The rows come from 6 hidden closed curves, with some noise, and rows from the same curve form a group. Each curve winds through 6 dimensions. The rows are also pushed far along 4 directions, which tell nothing about the answers.
In the rows, zero is written as 128.
Known rows, each followed by its group:
[146 151 127 105 149 105 112 161  65 159 129 173  96 139 132] | Tero
[128 114 143 133  84  89 166 105 133 150 109 123 102 142 119] | Tero
[135 106 121 153 109 136 126 129 152 130 144 121 157 102 141] | Rele
[158 171 100 102 175 127  90 165 106 151 135 140 163 116 126] | Ferit
[101 105 138 132 125 131 123 147 150 107 164 141 131 106 122] | Rele
[161 134  88 119 127 152 128 145 108 189  72  92 123 119 134] | Ferit
[132 127 134 145 130  88 121 127 106 134 139 137  99 134 132] | Vuve
[141 139 113 143 138 140  94 153 138 147 142 124 147 103 124] | Rele
[ 61  99 163 161 101 106 134 133 122  91 181 158  80 130 128] | Fevad
[ 87  81 152 149 115 144 170 129 157 129 144  83 107 109 121] | Tero
[154 124  99 125 124 163 100 109 181 143 122 110 195 101 132] | Vuve
[170 170  90 122 181 130  71 161  61 157 101 145 113 121 138] | zur
[177 190  97  41 136  99 120 151  91 159  74 175 133 167 113] | Fevad
[121 148 133 143 159 114 114 159 104 105 169 134 133 130 139] | Tero
[ 91 103 157 120  66  96 205 128 144 109 124 121  94 156 120] | Ferit
[122 145 153 133 175 138 111 153  96 126 143 139  95 125 112] | Ferit
[122 113 128 121  76 107 142 122 169  84 161 150 152 155 147] | zur
[151 131 128 117 139 134 110 158 115 131 146 165 131 121 138] | Rele
[114 126 107 145  84 176 120 141 184 110 133 112 182 106 131] | Fevad
[100 126 144 150 137 122 136 136 147 119 165 101 140 117 121] | Vuve
[149 173 101 133 180 129  75 184  87 138 156 145 159 105 139] | Vuve
[168 150 104 115 123 117 125 135  96 167  81 134 129 129 132] | Rele
[104  97 134 174 145 150 130 135 137 133 123  85 114  73 113] | zur
[114 100 126 109  46 142 204 112 198 115 105  94 174 136 128] | Vuve
[135 142 113 157 157 126 104 150 106 156 141  91 114 123 135] | Ferit
[122 145 117 161 161 147 100 129 105 150 148  95 131 128 146] | zur
[101 139 133 148 182 142  94 181  91 124 175 137 107 106 129] | Ferit
[178 182 101  84 205  89 104 125  53 185  72 128 110 140 116] | Fevad
[146 155 130  90 169 129 132 137  75 149  87 136  88 151 115] | Fevad
[178 142  82 169 199 167  72 144  76 205  97  74 127  83 147] | Tero
[106  99 166 158 123 109 191 120  90 158 106  73  30 154 123] | Rele
[ 82  78 148 182 115 157 127 112 172  91 170 109 131  92 132] | Fevad
[ 96 122 149 117 111 140 100 166 177  38 226 207 172 125 135] | zur
[136 120 129 137 130 133 120 123 125 133 100 125  97 118 114] | Fevad
[140 140 114 147 163 115 116 145  60 167 103 124  99 107 135] | Rele
[ 99 109 137 174 150 173  87 164 139  95 197 131 129  98 143] | zur
[126 147 134 148 173 140  75 130 107 150 149 143 128 100 115] | Vuve
[ 93 109 166 143  95 104 138 123 164  74 181 175 153 111 119] | Ferit
[125 129 121 107 128  90 152 133 116 153  89 105  86 135 103] | Fevad
[126 144 137 111 118  97 148 105 121 136 101 136 128 137 108] | zur
[121  92 136 152  98 139 127 112 165 115 143 126 126 118 133] | Vuve
[108  92 131 136  98 138 152 108 150 124 118 114 124 117 131] | Ferit
[156 166 114 125 158 108 116 135  89 146 108 121 125 140 131] | Tero
[157 164 103 114 123 148 112 139 124 145 105 134 168 128 134] | Tero
[142 116 146 128 103 113 152  84 136 137  91 129 110 139 115] | Ferit
[130 108  97 147  99 153 142  88 182 134 106  68 189 108 141] | zur
[101  74 174 134  64 141 185 118 186  87 161 128 106 156 132] | Rele
[190 146 105  76 132 121 143  99  99 167  32 125  96 166 121] | Tero
[ 79 104 176 130 100  54 172 136 124  91 182 149  65 165 120] | Ferit
[144 119 124  80  79 118 164 114 157 109  75 160 135 137 110] | zur
[160 136 100 118 176 168 108 138 109 163 110 100 151 111 144] | Rele
[135 122 101  85  76 134 196 104 174 148  54  65 151 149 116] | Fevad
[ 99 106 153 128  94 133 157 145 144  73 164 151 119 149 141] | Tero
[137 116 125 111 123 117 145  84 132 172  79  87  86 153 113] | Rele
[120 143 142 142 159  98 122 148  36 163 123 149  51 139 131] | Tero
[121 148 146  86 125  42 123 141  96 113 149 207  94 154 109] | Rele
[158 155  75 133 182 184  53 142 122 129 131 124 188  96 150] | Vuve
[116 138 121 113 147 135 134 123 122 133 115 105 127 136 123] | Rele
[113 101 168 150 124  98 152 136 122 124 127 123  49 128 102] | Fevad
[136 134 109 151 153 147  99 162  90 168 123 115 109 102 135] | Ferit
[150 124 120 126 179 125 119 110  94 180  87  80  65 138 118] | Vuve
[ 74 107 147 185 128 157 125 108 156 110 161  92 138  98 124] | Vuve
[147 149 110  77  90 117 146 121 136 148  99 155 168 146 127] | Tero
[125 144 136 124 125  78  98 133  99 108 171 202 134 137 139] | Tero
[113 146 129 153 142 160 107 143 128 105 151 128 154 115 133] | Fevad
[168 137 125  80  73  79 169  97 118 155  62 150 100 180 120] | Ferit
[ 76 106 156 217 149 175  97 150 146 106 182 105 131  58 116] | zur
[ 70  94 207 133 109  66 173 114 115 108 179 162  38 164 105] | zur
[151 139 107 135 180 162  79 158  93 159 130 124 113 113 139] | zur
[130 122 129  79 104 101 151 105 135 122 109 163 133 151 125] | Vuve
[ 73 146 176 188 185  84  78 148  74  68 221 184  92 114 125] | Fevad
[ 95 106 158 126 107  85 184 133 112 127 133 125  81 141 119] | Vuve

New rows, each followed by its group:
[121 123 143  95  93 123 163 128 130 128 108 155 114 145 116] | Vuve
[113 143 126 162 111 138  82 136 149  61 195 179 192 117 155] | Tero
[167 142 111 138 183 153 104 122  92 201  95  75  98 129 129] | Rele
[121 145 114 107 133 128 115 150 133  78 156 155 167 139 145] | Vuve
[131 135 138 120 193 119 130 141  86 172 105  93  73 120 102] | Tero
[159 177 110 100 146 143  95 142 107 118 132 170 172 147 142] | Rele
[124 113 132 160  84 127 150 111 159 130 108 102 139 112 121] | zur
[107 118 150 180 166 106 116 140  85 143 125 104  44 104 106] | Fevad
[114  96 152 177 110 136 148  89 155 130 120  91 118 109 120] | Ferit
[161 103 112 129 116 116 170 109 119 203  67  63  97 127 129] | Tero
[118 125 150 103 109 109 161 130 104 140 109 155  86 145 113] | Vuve
[127 121 149  87 101  79 188 101 117 171  74 118  75 158  97] | Tero
[147 135 129  90 107 166 143 108 165  90 111 152 180 148 134] | Fevad
[108 128 150 152 159 129 112 113 101 117 135 140  98 119 119] | Ferit
[141 125 128 118 156 154 145 129 122 162  90  90 120 113 112] | Ferit
[130 160 152  60 116  84 121 119 120 101 160 223 131 185 121] | zur
[131 109 127 165  98 123 151 127 137 134 132  97 127 127 146] | Tero
[145 149 132 134 166  78 129 127  28 187  88 117  26 164 128] | zur
[158 153  93 125 176 161 100 171  94 159  90 105 127 101 126] | zur
[167 135 109 158 212 150  74 137  75 203 103  84  85  95 125] | Ferit
[157 135 129 107 135 109  99 121 127 131 133 175 128 133 125] | Ferit
[132 147 105 160 169 162  61 173  96 143 157 144 143  85 140] | Ferit
[127 123 159  63 113  70 153 110 101 118 122 200  68 184 115] | zur
[142 170 115  76 130  83  99 109 111 119 118 191 142 161 120] | Rele
[113  96 145 145  92 136 137 114 165 107 133 142 127 107 117] | zur
[130 118 112 180 177 181  80 136 128 162 128  86 144  58 125] | zur
[122 137 130 183 178 149  85 149  68 142 146 127 103  99 144] | Rele
[130 130 150 107 114 136 132 140 135  92 129 174 111 144 117] | Fevad
[101 108 142 139 155 147 142 142 126 148 130  79  80 121 113] | Rele
[183 141  87 139 159 167  87 112 117 188  82  97 161  97 138] | Fevad
[148 125 124 148 139 147 114 149 134 148 144 111 143 109 136] | Rele
[113 129 160 152 138  85 135 153  81 135 160 136  51 154 128] | zur
[ 95 121 160 178 170 116 105 125  72 126 150 138  64 110 122] | Ferit
[133 147 117 124 159  98 138 121  80 167  97  91  89 147 125] | Ferit
[108 124 134 136 153 138 122 149 104 114 137 131  97 122 127] | zur
[ 94  99 145 179 117 162 134 100 152 107 136  98 129 101 129] | Ferit
[ 98 123 144 140 141 137 119 127 114 110 162 137 106 142 137] | zur
[ 71 109 153 152  91 112 133 149 185  50 226 147 162 129 138] | Ferit
[125 112 104 169 129 168 119 101 154 152 131  56 160 113 152] | zur
[162 148  98  81 101 130 123 146 120 145  95 162 143 144 134] | Ferit
[132 134 126 123 105  85 136 108 103 152 117 144 110 148 134] | Fevad
[136  95 127 125  86  89 173 112 116 172  87 101  68 148 128] | Ferit
[ 87  94 130 155  39 148 141 120 211  84 182 135 191 116 145] | Fevad
[136 139 137  92 133 131 145 126 101 152  96 136  88 161 118] | zur
[128 178 119 118 172 144  71 147  96 115 151 173 156 124 128] | zur
[119 116 144  51  46  98 180  99 180  36 135 208 159 197 138] | Tero
[148 147  91 126 154 142 113 128 137 157 115  79 175 115 134] | Ferit
[120 125 148 124 161 134 132 136 112 133 128 129 105 117 111] | Ferit
[146 135 112 102  84  98 146  99 124 158  93 140 135 155 135] | Fevad
[134 129 113 146 135 154 114 108 116 147  95 111 131 110 131] | Ferit
[ 91 124 149 178 157 127  79 173 116  71 197 178 121  79 122] | zur
[147 158 105  96 105 128 145 117 135 132  92 119 163 158 133] | zur
[124 132 148 100 102 126 141 120 124  97 131 176 107 170 130] | Rele
[113  93 137 123 113 161 192 118 155 148  86  46  90 139 115] | Vuve
[113  89 126 167 113 144 161  84 147 166 111  41 112 129 140] | zur
[143 119 120 116 105 157 127 105 144 107 123 153 162 139 151] | Rele
[ 86 110 150 144  96 117 131 107 165  68 166 161 154 116 124] | zur
[154 120 122  88 112 153 147 131 162 136 104 122 136 142 121] | Ferit
[114  83 111 183 137 180 136 115 147 142 111  38 118  96 143] | Vuve
[153 123 122  88 106  66 169  96 100 160  79 126  78 180 130] | zur
[118 125 115 106 102 136 137 111 147 118 127 141 173 129 139] | Tero
[122 131 138 109 102 140 128  96 160  81 127 169 163 139 124] | Ferit
[155 110 132  97  91 110 158 111 126 167  73 132  73 157 116] | Rele
[174 175 105  83 129  75 126 126  97 155  74 156 140 144 114] | zur
[173 136  75 137 110 195 115 122 197 166  90  64 232  83 134] | zur
[ 98 117 160 147 103 121 159 117 161  95 150 121 144 121 116] | Ferit
[129 111 125 120  95 182 131 137 205 106 152 117 181 121 131] | Rele
[129 154 141  94 134 146 116 142 138  87 144 178 154 141 117] | Ferit
[107 114 158 157 146 133  91 140 113  97 181 181  98 113 129] | Fevad
[170 152  98 119 133 138 109 133 139 166 100 115 171 108 124] | zur
[109 137 152 133 161 111 115 126  97 145 159 135  93 142 124] | zur
[168 162 138  71 151  93 118 158  67 141 107 196  72 170 118] | Tero
[105 121 168 175 152  86 127 129  91 114 156 128  56 134 118] | Tero
[110 150 151 132 159  70  97 137  44 139 153 199  67 136 124] | Tero
[128 131  94 157 157 158  93 148 152 148 126  76 161  75 120] | Fevad
[131 143 115 107 138 141 142 128 125 140 112 106 150 137 130] | Fevad
[142  99 133 115  85 154 166  94 152 119 103 125 133 155 148] | Rele
[123 124 140 119 163 125 128 128  95 142 115 135  93 119 115] | Ferit
[163 142 110 116 159 135 113 142 123 165 115 100 126 130 126] | Ferit
[116 151 148 121 153  99 110 129  87 129 166 161  98 161 131] | zur
[123 139 138 163 204 104 138 125  39 215  71  58  39 103  99] | zur
[143 134 142 110 149  80 115 156  94 133 151 170  82 144 123] | Vuve
[ 57  83 176 185 110 115 150 114 147  79 174 127  94 102 117] | zur
[180 154  93  86 132 147 112 133 152 150 103 119 174 139 131] | Ferit
[154 155 102 101  88 129 122 116 141 111 109 158 170 160 144] | zur
[136 128 128 130 159 147  94 146 118 126 149 135 103 133 130] | Ferit
[214 153  61  84 159 161 115 132 120 216  40  70 159 121 132] | Vuve
[112 150 136 203 190 122  60 152  79 140 179 140 132  67 128] | Ferit
[114 117 123 138  98 185 119 129 177  89 138 136 174 108 133] | zur
[ 89 122 123 143 127 153 111 158 164  98 165 125 161  90 118] | Rele
[136 161 139  79 115  77 122 130 118 128 134 198 136 149 109] | Tero
[ 89 120 153 139 121 124 104 113 168  68 185 171 162 111 119] | Tero
[196 187  77  55 129 118 110 119 111 156  34 153 156 152 112] | Fevad
[114 128 148 122  96  82 161  93 116 120 104 144  97 157 117] | zur
[150 169 139  98 157  98 100 160  61 138 115 200  78 147 111] | zur
[107 103 136 143 119 139 148  98 133 160  97  93 104 111 113] | Tero
